The rows of a group lie close to one hidden flat surface of 7 dimensions, which may be shifted away from zero. Surfaces can cross.
In the rows, zero is written as 100.
Known rows, each followed by its group:
129; 111; 95; 72; 122; 103; 90; 78; 90; 92; 98	k_491
67; 61; 107; 133; 97; 97; 106; 126; 109; 92; 92	k_330
63; 79; 82; 85; 69; 118; 94; 93; 111; 116; 82	k_98
51; 90; 100; 113; 54; 125; 86; 107; 81; 115; 104	k_330
78; 120; 94; 95; 66; 97; 124; 85; 123; 107; 81	k_98
119; 92; 113; 125; 103; 57; 126; 130; 114; 104; 73	k_963
109; 78; 81; 89; 116; 83; 101; 62; 114; 126; 89	k_910
71; 102; 108; 108; 61; 104; 122; 109; 117; 87; 102	k_491
78; 81; 107; 109; 88; 110; 105; 97; 110; 113; 84	k_491
140; 120; 118; 99; 121; 82; 115; 113; 107; 91; 74	k_330
106; 88; 97; 101; 122; 87; 86; 111; 78; 52; 105	k_98
87; 118; 127; 111; 71; 120; 92; 106; 78; 115; 63	k_330
127; 129; 111; 90; 110; 113; 116; 115; 128; 132; 81	k_963
93; 89; 87; 60; 79; 127; 77; 110; 91; 100; 76	k_330
100; 118; 93; 71; 86; 122; 95; 82; 100; 89; 115	k_910
112; 120; 67; 72; 107; 107; 89; 97; 108; 137; 112	k_491
135; 113; 98; 93; 129; 86; 104; 90; 109; 119; 90	k_963
89; 114; 111; 97; 71; 100; 127; 86; 116; 74; 104	k_491
104; 82; 101; 117; 111; 99; 77; 104; 82; 148; 90	k_963
71; 73; 80; 84; 86; 113; 94; 113; 109; 73; 109	k_963
79; 65; 94; 81; 109; 123; 101; 90; 124; 81; 80	k_910
125; 88; 74; 47; 87; 85; 111; 98; 127; 105; 79	k_910
93; 109; 97; 106; 97; 95; 114; 73; 115; 114; 110	k_98
115; 124; 106; 85; 91; 99; 103; 110; 94; 88; 95	k_330
113; 128; 112; 87; 67; 107; 94; 133; 82; 120; 88	k_330
118; 118; 104; 95; 115; 103; 126; 94; 142; 132; 78	k_963
117; 115; 129; 125; 93; 101; 107; 160; 94; 118; 86	k_963
113; 109; 83; 90; 103; 87; 96; 53; 96; 130; 115	k_910
112; 114; 115; 83; 120; 131; 112; 84; 129; 102; 76	k_910
130; 138; 123; 91; 98; 90; 128; 104; 116; 85; 68	k_330
77; 112; 108; 118; 71; 90; 112; 117; 95; 88; 84	k_98
116; 84; 91; 70; 102; 109; 102; 121; 128; 129; 60	k_963
94; 108; 75; 69; 73; 118; 76; 119; 85; 122; 115	k_491
116; 96; 105; 78; 107; 103; 99; 100; 101; 69; 88	k_491
105; 96; 116; 90; 89; 110; 85; 99; 70; 61; 101	k_491
121; 146; 127; 109; 93; 97; 108; 97; 83; 98; 84	k_330
91; 98; 119; 138; 104; 91; 94; 103; 85; 131; 67	k_98
121; 101; 91; 70; 107; 115; 87; 116; 105; 129; 82	k_963
91; 110; 85; 79; 79; 100; 105; 93; 105; 79; 104	k_98
106; 109; 116; 114; 93; 95; 118; 103; 114; 113; 88	k_910
109; 112; 121; 130; 105; 79; 126; 98; 118; 119; 89	k_98
102; 125; 109; 96; 79; 108; 105; 101; 96; 100; 111	k_910
92; 93; 84; 81; 101; 102; 104; 81; 116; 88; 96	k_98
120; 109; 91; 64; 118; 119; 96; 65; 116; 109; 91	k_910
110; 118; 87; 96; 112; 101; 91; 92; 100; 130; 111	k_491

New rows. What belongs after each?
118; 124; 104; 84; 100; 89; 113; 106; 105; 65; 98	k_330
92; 118; 111; 121; 102; 108; 99; 107; 92; 105; 121	k_963
92; 118; 105; 105; 85; 79; 114; 121; 93; 45; 91	k_98
86; 75; 101; 127; 108; 84; 119; 121; 122; 88; 105	k_330
94; 124; 91; 82; 52; 105; 117; 102; 115; 113; 128	k_98
88; 99; 126; 92; 58; 135; 85; 66; 72; 126; 85	k_491
101; 82; 120; 113; 101; 97; 104; 139; 102; 94; 63	k_330
80; 78; 87; 118; 95; 86; 93; 93; 87; 107; 113	k_963
105; 116; 131; 114; 115; 127; 102; 102; 102; 95; 90	k_910
92; 110; 123; 136; 117; 101; 130; 110; 129; 92; 100	k_963
83; 100; 87; 96; 82; 95; 118; 98; 123; 90; 117	k_330
119; 119; 114; 112; 109; 98; 87; 144; 69; 84; 118	k_963
89; 95; 122; 105; 110; 136; 104; 102; 117; 90; 80	k_910
87; 86; 95; 95; 93; 113; 97; 118; 109; 106; 94	k_963
89; 112; 99; 101; 112; 111; 116; 93; 125; 80; 116	k_963
102; 90; 110; 81; 85; 108; 95; 110; 85; 46; 99	k_491
96; 95; 90; 109; 91; 99; 88; 118; 89; 131; 124	k_330
100; 73; 115; 89; 102; 116; 83; 93; 82; 79; 79	k_491
87; 104; 120; 103; 70; 104; 139; 75; 133; 83; 79	k_491
107; 112; 104; 107; 85; 87; 97; 111; 80; 94; 117	k_910
94; 100; 132; 99; 69; 111; 111; 72; 88; 55; 93	k_491
91; 88; 105; 89; 74; 108; 108; 142; 111; 93; 67	k_330
55; 94; 99; 109; 50; 120; 94; 113; 94; 125; 102	k_330
92; 107; 96; 116; 117; 92; 96; 66; 88; 97; 104	k_98
75; 73; 76; 91; 106; 103; 100; 108; 117; 71; 108	k_491
101; 116; 84; 75; 60; 91; 113; 109; 111; 114; 106	k_963
102; 84; 75; 93; 86; 71; 93; 83; 88; 123; 105	k_963
102; 112; 123; 143; 122; 87; 98; 96; 77; 91; 102	k_330
114; 74; 80; 80; 115; 69; 104; 91; 109; 66; 101	k_910
89; 74; 96; 98; 92; 99; 94; 132; 94; 63; 105	k_98
108; 109; 111; 88; 93; 112; 93; 123; 87; 79; 102	k_910
97; 83; 96; 109; 106; 96; 87; 108; 90; 123; 94	k_963
138; 108; 99; 92; 118; 87; 92; 131; 90; 113; 105	k_330
111; 81; 98; 83; 91; 107; 102; 130; 115; 120; 84	k_98
78; 99; 124; 129; 79; 111; 87; 80; 59; 83; 119	k_491
101; 104; 99; 86; 81; 110; 69; 128; 65; 119; 66	k_98
123; 98; 104; 77; 116; 108; 79; 112; 82; 83; 70	k_330
106; 108; 113; 79; 72; 110; 100; 108; 93; 83; 90	k_491
87; 143; 113; 111; 58; 104; 104; 110; 80; 102; 116	k_330
62; 72; 91; 148; 128; 87; 101; 115; 105; 87; 117	k_491
100; 128; 122; 132; 95; 95; 118; 118; 105; 112; 109	k_963
91; 113; 119; 108; 78; 95; 123; 118; 107; 69; 84	k_330
98; 125; 112; 116; 71; 93; 121; 130; 112; 134; 95	k_491
73; 111; 121; 128; 79; 96; 124; 98; 106; 72; 93	k_330
96; 115; 113; 73; 67; 129; 81; 115; 74; 91; 56	k_330
99; 97; 96; 111; 69; 68; 110; 114; 90; 109; 109	k_910
86; 121; 102; 119; 65; 101; 101; 110; 89; 143; 125	k_330
96; 103; 137; 128; 83; 110; 90; 83; 67; 106; 96	k_491
113; 116; 87; 82; 101; 97; 93; 81; 88; 91; 130	k_98
112; 96; 120; 108; 124; 115; 109; 145; 120; 93; 76	k_963
84; 86; 96; 117; 77; 85; 93; 115; 84; 119; 104	k_963
78; 126; 96; 93; 80; 124; 111; 103; 117; 88; 128	k_963
101; 93; 118; 120; 119; 109; 83; 64; 77; 113; 98	k_491
80; 135; 100; 95; 96; 138; 115; 93; 128; 87; 134	k_963
96; 102; 92; 115; 104; 80; 111; 108; 104; 72; 140	k_330
103; 56; 94; 91; 108; 97; 110; 144; 133; 101; 70	k_330
77; 87; 118; 134; 101; 113; 111; 132; 116; 112; 87	k_963
87; 86; 100; 94; 94; 103; 93; 114; 98; 104; 48	k_98
98; 86; 90; 74; 82; 105; 107; 104; 118; 104; 83	k_910
77; 103; 90; 83; 71; 120; 75; 78; 66; 72; 137	k_491
124; 134; 105; 69; 120; 126; 116; 119; 132; 70; 105	k_963
125; 78; 93; 86; 131; 104; 76; 99; 90; 113; 104	k_98
123; 120; 115; 111; 104; 99; 92; 92; 81; 141; 100	k_910
122; 110; 133; 103; 88; 107; 95; 106; 75; 101; 80	k_491
100; 100; 118; 91; 68; 103; 109; 129; 94; 50; 94	k_491
99; 107; 84; 86; 88; 81; 96; 86; 82; 56; 139	k_910
103; 102; 90; 68; 89; 134; 82; 121; 106; 134; 90	k_963
92; 122; 134; 156; 102; 96; 127; 120; 117; 124; 99	k_963
86; 96; 71; 92; 112; 92; 121; 108; 142; 93; 106	k_491
66; 113; 106; 143; 94; 87; 92; 89; 65; 84; 102	k_98
99; 91; 106; 85; 95; 141; 88; 151; 112; 122; 73	k_963
